The rows are grouped in 4 different ways at once. Each group adds its own fixed numbers to the row, and there is some noise. The rows also spread widely along 13 directions, which tell nothing about the answers.
Some rows, each with its group in each grouping after it:
[-23   6  -5  19   5  -2   9  -6   7  32 -21   3   6  -2  -6   7   0 -11
  -3   1  35  -8  11   2  18  -6  27 -14   7]
q_203 R q_286 L
[ 21  12  30 -18  23  22  17  18  -5   2   2   6 -28  -1 -11   7 -10 -13
  12  -9 -13 -18  -4 -11  25  15  45   6 -45]
q_948 R q_768 Y
[  2  12   9   8  31  -3  24  17 -29  28  -8   3 -18  -3 -23 -29 -26   6
  35   6  21  -7  17 -51  12 -16  44  17   1]
q_752 G q_768 L
[-19   1  14   2  -1   7  10  -8 -15   6  16  31  28  -5 -18 -18 -19  24
  -2 -16  19 -27  42 -11  -2  -3 -26  21  17]
q_948 T q_237 A
[-41  -3   5  23 -22 -15   4  32  18  12 -17   3  13 -17 -29  14 -18 -41
  19  16  10  22  14  34  14   7   0 -36  29]
q_569 T q_286 A
[ 34 -24 -19 -37  35  11 -10  16 -18 -27  37   0  16  14  10 -17  -6   2
  24 -16  -3  -3  -7  18 -24   2   3  32  -3]
q_569 G q_187 U
[-25  15  10 -40   6  30   8 -34  17  21   2  39 -21  15   6  -3  11 -23
  16 -13  27 -19  -4  -4  -7  10  75  20 -21]
q_752 T q_187 Y
[-24  23 -35  14  22  -7  11   0   1 -22 -29 -34  25 -18   1 -23   9 -27
  19  22 -28  -7  -7 -17 -52  -5 -21 -13   5]
q_203 R q_237 U
[-18   8   2 -27 -15  13 -10   7  15 -18  20   6  16  -8   1 -41 -33 -23
  14  21 -63 -23  18   8 -22   0 -49  29  16]
q_569 T q_237 U
[ 14  27 -38  -5  -1  34 -31 -23  21  -4  16   0   0  12  27   0  23  -3
  -3  26 -12 -25 -22 -17   7 -16   3  44  10]
q_948 G q_237 U
[ -7  38  31   9   3  13  18   4  -9  17 -27  47  -9  -6 -44   1  23   9
   7 -13   9  -9  28 -47 -14  26  18  -9  -3]
q_203 G q_768 A
[ 16 -18  37  17 -11 -34  20  -4 -16 -17  -8 -15   8  -9 -18  10   0  16
 -20 -35  16   6   4   0 -12  11 -34 -38  -8]
q_948 T q_768 U
[ -8  11 -42  34   8  20  13  23   4  56 -15  20  54  14 -16  -3  10 -11
   1  -9  13 -13  31  25   3   8 -14 -16  51]
q_203 G q_237 Y
[ 42   3 -11  11 -11 -19   0  13  24  27  -4 -16 -11  13  -4  -3  18  -8
 -15  -7  -6  13 -13   3   9  -9   7 -21  23]
q_948 G q_187 U
[ 24 -25   6  10  -6  18 -16   2 -15 -11  35   2  -6   4   6  20   1  12
   7 -13   2  -3 -22  12   7  -6   2   2   8]
q_752 T q_237 A
[-12  19 -26 -17  14  39 -17 -18  39   1  14   7  20   0  -5  26  21 -32
 -24  17  26 -26 -38  30  17   5  30 -13   1]
q_948 G q_768 Y
[-48   4  18 -34 -23  28 -14 -17  18  -9  24  54  28  -7 -30 -13  -4 -17
   2   8   9 -15   9  15 -22  11  -3   1  38]
q_569 G q_237 Y
[-44  21 -19  24   7  42 -10  -3   9   1  -7  -2   4 -15  -6  16   4 -43
  18  37  -1 -21 -40   3 -11  -8  45 -38  22]
q_752 R q_286 A
[-12 -14  13 -16   3  29   7  23 -18  13  35  48  19   8 -18 -18 -34  -6
  18 -14   1 -23  22  27  -3   1  17   2  31]
q_948 G q_286 A
[  2   4   7   0  -7   3  14   0  -6  20 -12  -2  15  13  20 -31 -32  -9
   2 -18 -42 -35  34  13  -3   1 -37  15   0]
q_203 R q_768 U
[ 39 -14 -13 -25  21 -43  24  18  16  26   6 -20   1  13  -6 -38   5   3
   1 -20  12  23  18   3  -4 -13   3   8   7]
q_203 R q_286 Y
[ 12  -7  16 -14  10  -1   1 -42   8  21  16  -4 -12  11  12 -12 -10  15
 -25 -24  40 -32  -5  -9  24 -24  22  13 -11]
q_752 T q_768 A
[  1  32 -26  -4 -19   6 -25 -27  24  -4   9  10  -5   3   4 -17  35   4
   9  31  -8   1  -9 -39 -24 -15  -8  31  34]
q_752 G q_237 A
[-42   3 -12  32 -52   7 -10 -21   0  14 -19  14  13  12  24  21   0 -30
  27   8   1   1   2  20  -4   2  -1  -5  40]
q_752 G q_237 Y
[ 23 -11 -27 -21 -15 -10 -19 -21  33  23  22 -19  14  25  44 -14  -4  -6
  -9  -4   8 -12   8  32  36 -21 -27  50  13]
q_569 T q_768 Y
[  3  23   3 -36  14 -16   1  -8  46  -5 -11   4 -15 -12 -40   2  57 -10
  -6   8  39  33 -18 -27 -16   9  46 -10  -8]
q_569 R q_237 Y
[ 26   9 -34 -13  10  10 -27  -4  29  -6  24 -24  20   5  13 -24   3 -11
 -17  19 -27 -29 -20  12  -5 -18 -29   7  27]
q_569 G q_286 A
[  1  -1   5   4  -8 -15   0 -19  11  19  -4   8  -5   6 -11  12  13   8
 -15 -11  58  10   0 -11  21 -13  30   2  10]
q_948 G q_237 U
[-10  -8  60  13   0   6  13 -27 -22  -4 -11  -5 -30  -7 -11  23 -27  -8
 -10 -19  25 -28 -25 -19  22  -1  52 -41 -31]
q_752 G q_286 Y
[ 11  -4   0 -41   1  -1  12 -13  19   5   8  33  23  20 -10  -3  28  -7
 -16 -39  26  -4  10  35 -28  28  10 -10   0]
q_948 G q_187 Y
[-29  -9 -11 -21 -12  25 -21 -27  12   4  39  40  13   5   1  -6   8  -1
   8  11  31  -8 -13   4  -3 -16  21  22  45]
q_203 G q_187 Y
[-10  21 -36 -35  26  16  -8 -28   2 -21  10  11  36   8  13 -38  24  -2
  22   2   0 -27   4 -20 -58   0  -7  36  14]
q_569 G q_237 Y
[  3  -9  19 -34   1 -19   6 -15  20  -4  11   1  10  -3 -15 -25 -27   0
 -35 -12  -1 -14  21  15   7  -1 -32  13 -13]
q_203 G q_237 U

New rows, each followed by its group in each grouping:
[ 42   7  -1  -4 -15 -11  -6  -6  23  15 -19 -23 -37  20  34   5  14 -12
  -3 -11 -35   1  -6  -1  19  -2   8  24 -30]
q_203 R q_237 U
[  9 -24  -3 -10 -18  -2  -2  11 -20  -9  14  23   6  20  20   6  -5  -8
  34 -32  -9   8  10  37 -19  11   4  12  10]
q_948 G q_237 A
[-13   9  17   6  -6  -3  -5  -9 -12 -21  -1  33  -4 -10 -25  34  22  20
  11  -4  49  16  15 -26   8  14  15  20  -9]
q_948 G q_237 A
[  3  15  34 -20 -12 -13  19  17  -4   1 -12  29 -13  -1 -23 -14 -26   3
  11  -8 -12   5  55 -18  13  21 -12  42 -27]
q_948 G q_237 U
[-19   0  27  -2   9 -32   5 -23   1 -32 -14 -24 -23 -27 -15   6 -10 -11
   1   9  24   2 -22 -31   2 -12  19 -17 -28]
q_203 G q_768 A
[ 12 -16   8 -30  11  42  -6   6  -6  29  42  45  14  23  -5 -19 -14   2
   7 -26  11 -31   5  21   9  -2  32  16  31]
q_569 G q_187 Y
[-16  -6  38  13 -33  17  -7 -22 -10  10   6  34 -12   8   5  20   1   3
   3 -21  19 -20  -3   4   7  -2  32 -16  16]
q_948 R q_286 A
[ 20 -21 -16   4   4  10  -1  13 -29  -4  10   3  21  25  30  13 -16  -9
  25 -30  -8 -11  13  49  -6  17 -10  12  -7]
q_752 G q_286 A
[ 24  -7 -34 -12   6 -49  22   4   2 -12 -15 -33  16  11  17 -19  24  -8
  28 -21  -3  36  16   7 -50  10 -26  10  -7]
q_752 T q_237 Y
[ -8  -1  49  -7 -22  11  -9 -42  -1 -20   1  21 -27  -1   0  48  14  -1
 -14 -19  37 -13 -30  -7  22  13  42 -12 -31]
q_948 G q_768 Y
[  1  -1 -37  17 -20   2 -24 -14  17   0   3 -22  15   7  26  16   5 -20
  -3  18  -6  -2 -18  28   8  -9 -20   3  19]
q_752 G q_237 L
[  1  25 -23  52  12  -1  11   7  -5  30 -35 -12  16   0  -1  16  18   2
   2  -4  24 -13  16 -18  17   0   7 -15  10]
q_948 R q_187 A
[ 19  12 -29   8  46   4  17  35   2   0   1 -29  -4 -14 -18  -2   9 -15
  22  18   1   7 -23 -21   4 -10  34  -6 -11]
q_948 T q_237 Y
[ 18  -3  20 -10  -6 -29 -13  16   9 -13  21 -13 -20 -17 -24 -16 -19   8
   8  22   4  21   1 -29  29 -22 -12  23  14]
q_569 G q_768 A
[-30  -4   6   1 -32   9 -15  20  -1 -13  12  23  -2  -6   0   4 -10 -28
  48  19 -22  14   5  15 -13   5   0  11  31]
q_569 T q_286 A
[-12  23  14  -3  44  -7  29  -8  -8   1 -15  -2  17 -24 -48 -26  -4  20
 -16  -2  35 -21  25 -45 -14   3   0  -9 -18]
q_752 R q_237 L
[-40  -4  42 -44  -9  -9  22 -23  19  -6   1  46  13 -11 -38  -2  -4  -7
 -17 -26  29  -2  35  19 -13  29  -2   1 -22]
q_203 T q_237 Y
[  4  -3  32 -31  23   1   1  14  14  -2  26  12  -7 -19 -41 -10 -24   7
 -17   4  19 -10  16  -9  36   5   5  20 -23]
q_569 T q_187 L
[ 12 -13 -20 -16   2 -41  -4 -31   5 -47  11 -41   7  -4  24  -6  28   8
   8  -1  17  20 -25 -13 -35 -18 -17  13  -3]
q_948 R q_237 Y
[ 24  -4 -15  -1   8  27 -17   6  13  23  38  -4  -7   6  15 -14 -19   3
  -9  17 -22 -33  -7   3  40 -25  -5  35  11]
q_203 T q_286 L
[  7 -17 -11  -8  29 -20   4  31  -6 -17   1  -7  27  -8 -24  18 -11  -7
  11 -12  36  24  20  33  15  18  -7   7 -19]
q_569 G q_237 A
[ -2 -24  33  -1  -8 -51  32  15 -18   2 -12 -24  -2  -8  -9 -32 -62 -11
   6 -22 -12  -4  27   8   6 -12 -12 -16  -6]
q_948 G q_237 L
[ 46  -1 -10 -18   7 -42   4  46   4 -16  -4 -23  -6  -1  -8  -7  11   1
  32   3 -12  54  27  -4   0  13 -32  41 -16]
q_569 R q_768 U
[ 42 -38  39   8 -28 -16  -2  -3 -15  14  29  12 -20  14   0   2   5  34
 -13 -42   5   5  -2   0   6  -7  -8 -11  20]
q_203 T q_286 L
[ 24 -10   6  17 -35  -3  -4   6 -17  13   6  11   0  23  21 -10  -8   8
  15 -20 -25  -5  18   2  -3  -5 -22  14  32]
q_948 G q_187 U
[-14 -16  -8  -7   4  18  -5   9   7  25  35  23  15  -2 -16  -5 -14  -1
   1   5  35  -9   1  20  24 -19  28   4  39]
q_948 R q_187 L
[ 28  -6   1  -5  34 -32  20  -6 -11  -7 -21 -47  20   4  16  -7 -11   4
  -6 -31  16 -16  18   3   9   4 -21   8 -41]
q_569 R q_768 Y
[ 17  -7 -20  11   7 -16   9  28  -6  17 -15  -3   4  12   8   9  -7 -13
  22 -16   0  13  25  23  16  11   0  13  -8]
q_203 G q_187 A
[-11 -25   7 -35  16 -16   9  10 -10 -28   9   8  17  -2 -10   8 -15 -18
  26 -18  29  18  12  31  -7  21  12  11 -21]
q_569 G q_187 Y
[-26   6 -12 -19  45   6  19  -8 -22 -33   3   1  24 -13 -13 -12   8  -6
  30   4  30  -4  -1 -17 -49   8  21   2 -16]
q_752 R q_286 Y
[-26  18 -16   2  23   3  18  15   6  14 -20  -3  14  -8  -7  -9 -23 -28
  18   9   4 -17  25   9  11  -1  17  11 -12]
q_948 R q_237 A
[ -7   3  -4   4  19  19  17 -18 -24  27  -6  -1   0  17  39 -31 -27  -4
  27 -20 -17 -53  15 -19  -2 -17  19  27  -8]
q_203 T q_187 Y
[ 15  16  23 -17  24   6  27  41   0   5  -8  10 -13 -10 -47  -9 -17 -19
  12  -1 -23   3  14 -10   3  26  21  -9 -27]
q_752 G q_237 Y
[ 10  26  -7   1  41  39  19  26  -6  15 -14 -10   1  -1  -9 -13 -16 -31
  12   5 -35 -34  -6   0  -6  12  25 -12 -24]
q_752 R q_768 U
[  1  20  13  26 -20  -8  -1   3  -3 -20 -10  -5   1 -16 -17   2  12  -2
   0  10 -24  -5 -11 -25 -20   4 -29 -31  20]
q_948 G q_768 A
[ -1   6   7  13   8 -15   6 -14   1  -6 -28 -46 -10  -5  14 -12 -15 -30
   6   0 -18 -26 -30 -17  -6 -14  20 -36  -6]
q_569 G q_187 Y
[ -9  -1 -20 -43   5 -45  -3 -33  33 -26   0 -18 -10  -5   5 -12  23 -12
   8  13  35  32 -11 -15 -18 -15  15  33 -15]
q_203 G q_237 Y
[ 24 -25   8 -34  13 -19  -6  -4   2 -29  43   0   6  -8 -16  -9   2  28
 -13  -9  27  10  -2  -1  -1 -10 -13  24  -3]
q_948 R q_237 L
[-19  -5  21 -15 -22  24  -6 -20   2 -15  27   5  -4  -1  20 -14 -30 -17
   6   1 -41 -44 -14   9  -4  -9  -5   8   3]
q_948 T q_237 Y
[-18 -14 -17  34   6   3  -5 -20 -37 -20   0 -30  14  -5  29   1 -10   0
  29   2   5 -18 -23 -11 -23 -22   2  -9  14]
q_752 R q_237 L
[-29  -8 -14  13  -9 -10 -12 -15 -25 -12   5   1  22   0  19 -13 -17  -1
  42   8  24  -5  12 -10 -11 -21 -10  26  38]
q_569 G q_768 A
[ 49  -1  -1  -9   4  35  -8  33  14  30  37  33   5  17 -22   0   5   8
 -18 -18 -12 -16   4  25  26   7   4   3  23]
q_948 G q_237 A
[ 25   4 -24 -20  -3 -15  -2  -3   1   6  14   5  -6  21  24 -35   4   8
  27  -1  -6   7  18 -19 -12 -16  -1  57  16]
q_948 G q_187 U
[ 16  18  -3  18  24  18  16  14  15  31 -27 -16 -12  -1 -16  -4  16 -27
 -13  -9 -21 -19 -27  -5  -9   0  42 -53  -1]
q_203 R q_237 U
[  0  -8  10 -38  -8  24  -7  16  36   7  35  33 -13  -2 -25   4   6 -23
   0   6 -12  10 -13  28  13  10  22   9   5]
q_203 T q_237 Y
